The rows come from 4 hidden closed curves, with some noise, and rows from the same curve form a group. Each curve winds through 6 dimensions. The rows are also pushed far along 4 directions, which tell nothing about the answers.
In the rows, 128 means zero.
Known rows, each followed by its group:
[126 109 139 109 159  97 163 114 154  88 118 111 186  80 111 119 116 106
 113 129 157  47 139 109 159] => Z_142
[131 116 137 115 128 138 153 135 144 140 128 119 118 190 160 146 169 126
 122 122 142 173 166 142 119] => Z_243
[108 131 114 125 123 121 135 136 133 142 115 123 133 116 143 122 159 142
 129 117 141 121 118 141 155] => Z_142
[118 146 113 140 121 111  80 111  86 139 123 145 102  81 114 105 111 147
 151 131 128 131  85 120 133] => Z_955
[134 139 106 120  98 118  79 130  96 125 127 151  96 117 139  84 122 129
 147 131 127 156 107 119 106] => Z_142
[129 106  81 112 110 121 107 162 155  99 130 136 146  66 122 108 121 130
 128 123  79  76  75 135 179] => Z_142
[117 159  99  96  81 168 124 178 123 139 117 134 156 155 142  70 177 120
 123 142 126 146 155 132 114] => Z_955
[122 143 168 160 156 139 129  86  79 164 112 121 116 173 125 151 150 154
 144 119 184 191 159 133 101] => Z_243
[118 147 129 139 138 139 127 126 122 123 138 135 125 133 127 131 129 136
 127 110 121 119 128 142 128] => Z_955
[110 148 108 127  99 168 122 165 128 131 143 149 112 182 164 110 173 133
 129  96  98 161 156 163  99] => Z_295
[135 103 113  99 112  96 120 146 145 110 124 131 148  86 120 103  99 112
 125 133 133  90  79 108 138] => Z_955
[137 122 108 122 116 142 127 157 149  97 121 130 153 120 125 106 130 115
 131 135 129 115 124 126 148] => Z_243
[151  67 163 168 195  71 162  64 149 123 137 120  86  91  95 212  71 153
 127 118 103 112 118 130 158] => Z_295
[ 87 134 128 142  99  82 111 105  72 164  83 105 119  80 150 105 164 129
 146 138 199 128 116 105 127] => Z_955
[172 128 106 147 109 158 106 137 123 102 154 128 117 123 131 130  96 129
 120 138  52 125 142 138 122] => Z_295
[133  79 147  97 147 106 181 130 166 118 123  98 159 140 136 162 147 108
 101 132 141 106 151 123 150] => Z_243
[141  96 102 102 116 130 132 154 162 106 117 137 164 109 130  95 138 124
 131 125 110 112 132 128 144] => Z_295
[125  72 128 134 131  73 136 107 134 115 114 112 137  72 143 140 121 126
 130 111 134  86 111 122 145] => Z_295
[157 143  98 147 101 127  72 134 104 116 147 166  53 120 123 104  79 140
 151 136  79 170  90 128 108] => Z_142
[117 141 120  91 117 148 145 161 163 134 135 131 150 158 140 116 153 113
 114 130 127 123 137 132 127] => Z_295
[110 162 139 143 115 110 128 109 102 148 111 102 122 130 162 122 142 115
 132 140 198 132 137 111 116] => Z_295
[119 116 107 107 102 147 149 179 155 112 130 144 152 143 129  99 149 120
 115 111  98 113 137 145 118] => Z_142
[122 124 140 135 144 111 143 106 136 154 114 122 102 157 157 145 156 144
 141 117 172 170 143 135 132] => Z_243
[127 182 148 173 143 165 114  96  81 168 120 138  81 202 147 134 160 164
 157 118 174 230 173 147  97] => Z_243
[126 106 154 146 155 130 175 116 139 126 117 109 137 162 133 164 156 132
 121 116 155 143 170 141 136] => Z_243
[131 173 139 179 121 123 106  96  82 148 132 121  66 141 147 145 106 136
 140 138 151 165 130 125 105] => Z_295
[150 141 128 135 131 124 120 112 122 134 141 130  80 151 141 141 115 136
 129 138 118 165 138 131 123] => Z_243
[164 142 166 146 165 179 160 116 139 125 139 118 131 216 116 171 128 127
 122 142 143 188 191 135 115] => Z_243
[ 89 141  97 134 102  63 100 105  94 156  95 121  97  46 161  90 152 148
 149 124 166 104  90 119 157] => Z_955
[120 161 135 125 125 131 118 112 111 163 135 122  99 153 152 136 145 137
 127 134 139 159 138 131 116] => Z_295
[122 112 111 126 124 116 123 131 131 126 101 129 137 106 131 110 153 139
 146 126 153 135 117 127 158] => Z_243
[143 155 155 157 145 174 143 123 116 131 142 118 131 187 123 158 124 132
 119 126 130 155 164 142 106] => Z_142
[144 146 143 135 141 127 124 102 107 151 127 125 104 139 115 136 114 140
 132 150 139 163 139 117 120] => Z_955
[155  90 145 139 146 159 154 141 146 104 146 133 136 168 101 166 112 127
 113 119  78 141 151 146 117] => Z_243
[144 128  87 100 100 126  95 142 136 110 130 137 149  86 147  75 126 127
 132 130  97 102 117 125 139] => Z_295
[119 129 114 145 125  69 122 107 121 119 112 132  94  64 130 112  97 133
 142 128 154  97  90 114 149] => Z_142
[167 131 131 171 155 128 100 102 114 109 157 158  68 116  90 154  48 152
 141 126  75 146  95 134 124] => Z_955
[151 131 150 147 149  96 139  87 129 138 143 110  88 122 134 170  83 128
 118 144 130 125 128 117 127] => Z_955
[134 147  96 159  84 128  75 128  70 146 112 151  65 105 124  88 122 154
 159 143 109 182 108 127 113] => Z_955
[137 146 113  90 109 157 126 149 143 119 130 124 177 152 163  83 162 113
 120 127 136 124 168 128 116] => Z_295
[147 138 134 127 148 125 114 105 120 141 135 126 117 122 115 140 105 141
 130 143 127 141 114 120 139] => Z_142
[131 113 128 120 131  83 113 104 114 122 115 131 122  83 121 110 106 125
 138 134 152 112 102 105 132] => Z_142
[ 98 113 100 121  98 123 134 160 125 114 104 127 153 109 149  94 180 127
 131 106 139 105 128 142 144] => Z_243
[153 112 142 120 159 133 151 120 151  82 141 126 160 124 103 135 100 109
 113 133 114  91 153 120 136] => Z_142
[127 140 156  97 141 147 156 128 130 137 125 116 173 172 129 118 155 115
 112 132 167 133 176 121 103] => Z_142
[144 159 111 146  95 157  98 135 101 118 137 132 116 150 163 100 133 125
 134 123 114 150 154 137  97] => Z_295
[126 137 109 108  85 149  87 163 108 125 136 145 132 137 135  93 129 115
 132 129 110 141 100 125  97] => Z_955
[118  94 136 102 154 105 151 122 151 128 119 121 163 100 108 139 134 130
 119 121 133  91 115 125 157] => Z_955

New rows, each followed by its group:
[128 149  83 136  75 149  88 171 120 115 155 148  91 115 142 107 113 124
 124 126  47 118  98 146 119] => Z_295
[140 140  97 123  95 167 118 176 148 108 165 140 116 139 131 127 111 116
 107 129  37 110 121 148 122] => Z_295
[144 110 130 149 136 107 125 115 130 111 114 121 122 108 120 137 105 125
 142 138 157 131 109 113 146] => Z_243
[156 105 133 132 134 118 135 108 129 124 138  99 135 107 137 158 110 126
 108 142  95 103 142 125 142] => Z_295
[108 157 118 146 102 142 133 139 107 143 120 125 109 155 163 113 169 135
 130 116 140 153 160 146 112] => Z_955
[143 107 145  88 154 159 173 146 164 122 148 122 171 170 109 152 144 124
  94 125  87 116 168 144 131] => Z_243
[121 129  97 124  95 129  98 160 133 116 132 153 130 107 136  89 117 127
 139 108 108 113  89 133 117] => Z_243
[155 152 143 129 122 167 100 122  93 149 138 135  99 198 133 131 135 135
 138 143 133 216 150 128  88] => Z_243
[126 121 100 126 116 125  98 140 126 106 125 127 151  75 126 112 124 128
 132 125 110  88  88 129 162] => Z_142
[133  95 137 116 150  65 131  93 135 117 116 117 122  79 123 136 102 121
 132 137 162 101 102 102 152] => Z_142
[130 116 102 142 119 109 104 129 124 130 126 142  87  99 130 129 118 149
 143 122 103 140  88 137 151] => Z_142
[149 116 172 131 165 143 148 105 137 141 161 118 114 188 125 195 108 125
 108 124 108 155 151 136 102] => Z_955
[143 114 170 168 178  94 148  60 119 165 119 117  65 163 140 191 123 160
 147 124 177 199 149 130 127] => Z_243
[144 157 119 138 126 160 107 141 122 113 151 154 108 152 120 118 104 135
 130 120  94 144 121 142 112] => Z_955
[157 136 157 111 137 160 143 133 133 137 145 127 131 207 124 145 119 119
 116 138 138 180 156 125  90] => Z_955
[ 88 123 136 103 135  95 166 131 133 133  82 106 193 101 132  96 176 121
 125 121 222  84 132 114 155] => Z_955
[118 137 121 125 134 127 155 128 148 115 127 113 158 115 151 122 150 124
 114 116 132  84 159 138 148] => Z_295
[140 155 130 138 122 119 121 113 119 143 143 123  84 151 159 137 115 132
 126 131 130 153 134 131 109] => Z_955
[114  96 145 104 150  76 150 103 139 143 117 110 150  94 130 143 130 128
 118 121 159  89 112 116 145] => Z_243
[115 133 112 156 111 110 124 125 112 128 122 128  97 102 143 123 131 139
 134 118 120 121 123 138 133] => Z_955
[110  66  95 106 127  88 162 165 206  85 101 128 195  51 122 106 131 114
 131 109 138  37  83 124 194] => Z_243
[123 122 109  85 123 165 141 172 166  99 133 116 214 124 130 111 163 107
 104 122 110  70 135 137 161] => Z_142
[127 150 151 155 156 115 149  87 118 144 137 101 106 131 143 170 121 135
 115 130 140 118 154 132 135] => Z_295
[122 123 138 143 120 103 116 110 109 136 104 115 118 131 153 126 135 122
 149 131 200 156 115 110 121] => Z_243
[145 163 149  83 144 197 157 150 157 140 157 124 167 220 127 136 152 115
  97 141 114 155 188 138 103] => Z_955
[121 122  71 102  81 137 115 190 148  81 135 147 154  81 129  74 132 114
 115 117  63  63 101 141 148] => Z_243
[165 101 142 139 139 163 155 150 153  97 150 134 137 162  88 160  90 117
 110 135  71 132 148 135 113] => Z_955
[126 143 112 126 114 123 112 125 114 149 128 137  95 125 143 116 141 148
 134 127 113 152 126 138 130] => Z_955
[153 116 189 142 182 122 167  84 140 130 150  97 131 157 106 206  82 112
 104 146 137 119 153 113 116] => Z_955
[133 105 125 109 149 139 149 149 160  97 129 134 183  95  76 126 109 121
 114 132  97  70 117 125 158] => Z_955
[145  96 137 110 135  92 145 119 147 132 123 117 127 115 125 142 108 123
 119 140 138 121 113 112 136] => Z_955
[117 128 103 113  82 179 125 191 130 110 133 142 151 178 152  95 175 116
 121 105  97 144 151 155 102] => Z_243
[108 137 163 108 150 118 146 104 129 155 135 102 145 160 157 159 153 117
 111 118 173 123 143 125 116] => Z_955
[136 136 129  91 146 137 134 127 148 125 131 120 160 136 129 122 141 123
 118 139 137 117 140 123 148] => Z_142
[111 139 119 139 111 127 145 136 120 138 112 121 120 139 151 115 164 135
 127 122 145 138 155 140 127] => Z_955
[144 172 123 135 100 155  95 128  93 154 142 135  83 168 146 116 126 132
 134 148 113 188 143 128  89] => Z_955
[128 154 120 146 129 138 117 121 104 129 125 141 118 118 118 107 125 148
 137 122 121 135 136 137 126] => Z_142
[163 151 143 162 124 127  77  81  70 160 143 130  51 153 141 150  93 147
 147 148 123 208 127 120  88] => Z_295
[135  72 125 105 142 122 168 151 187 110 138 131 152 132 120 152 131 126
 110 109  84 101 132 145 149] => Z_243
[151 104 130 149 133  89 121 104 128 122 142 132  67 113 135 158  84 134
 131 128 103 136 105 127 128] => Z_243
[182  83 125 127 143 132 121 118 149 116 145 138 115 122 102 152  84 140
 127 140  60 147 126 127 135] => Z_295
[110 108 103  88 104 116 122 158 143 123  99 124 176  99 140  83 167 118
 135 128 162 107 104 118 153] => Z_243
[121 145 146 134 120 119 131 107  85 145 115 100 106 163 163 136 165 120
 125 138 181 167 163 123 112] => Z_243
[136 148 113 138 113 118 110 127 127 128 132 137  88 134 155 118 118 130
 142 129 138 153 118 129 124] => Z_243
[124 129  82 105  93 151  94 171 143 115 146 171 112 133 147  84 145 138
 137 100  61 140 115 155 116] => Z_295
[149 111 149 114 141 117 154 116 143 144 134 114 121 157 131 157 122 127
 115 140 133 150 145 123 120] => Z_955
[119 130 151 128 144 140 159 125 135 137 134 123 143 168 137 146 146 130
 115 106 139 130 159 143 109] => Z_243
[128 104 141 139 139 106 162 122 152 118 126 113 120 141 148 157 130 120
 121 117 148 120 140 132 134] => Z_243
[138 141 118 162 105 120  97 101  76 148 122 110  90 114 162 130 135 144
 137 136 123 155 139 131 120] => Z_295
[161  68 131 135 155 143 144 145 184 102 143 154 139 136  86 159  85 139
 132 112  69 131 108 142 138] => Z_243
[135 137 105 142 103 107 119 137 119 115 117 132 110  92 128  97 104 128
 135 138 132 116 108 119 133] => Z_955
[131 120 144 132 151 122 160 117 138 117 134 115 138 132 121 151 124 125
 109 122 124 103 149 134 135] => Z_243
[130  95  98 136  99 112 101 144 116 115 119 141 118  61  98 111 103 131
 138 138  74 104  86 121 142] => Z_955
[170 102 119 130 130 175 147 156 164  93 141 142 149 168 117 126 123 127
 123 121  73 146 173 146 121] => Z_295
[107 128 121 144 112 147 128 143 104 128 115 129 144 137 139 114 167 139
 131 103 132 133 142 148 120] => Z_142
[138 161 110 168 119 140 101 116 104 123 142 143  79 125 139 121 110 147
 141 121  96 147 133 143 120] => Z_295
[126 108 128  93 145 112 162 141 180 109 126 103 176 112 134 143 133 105
 105 134 144  71 118 120 172] => Z_142
[114 119 123 103 132 127 153 138 146 128 102 112 170 129 140 113 179 125
 126 130 171 122 147 127 161] => Z_243
[121 137 127 144 123 161 147 152 127 117 129 130 150 153 128 123 148 131
 120 108 117 123 155 150 119] => Z_142
[142 134  95 123  82 148  93 163 103 105 142 142 104 132 137  99 127 120
 125 134  76 143 120 137 113] => Z_243
[128 115  99  85 130 127 132 149 162  90 129 134 163 104 133  95 150 115
 121 125 114  89 135 129 163] => Z_142
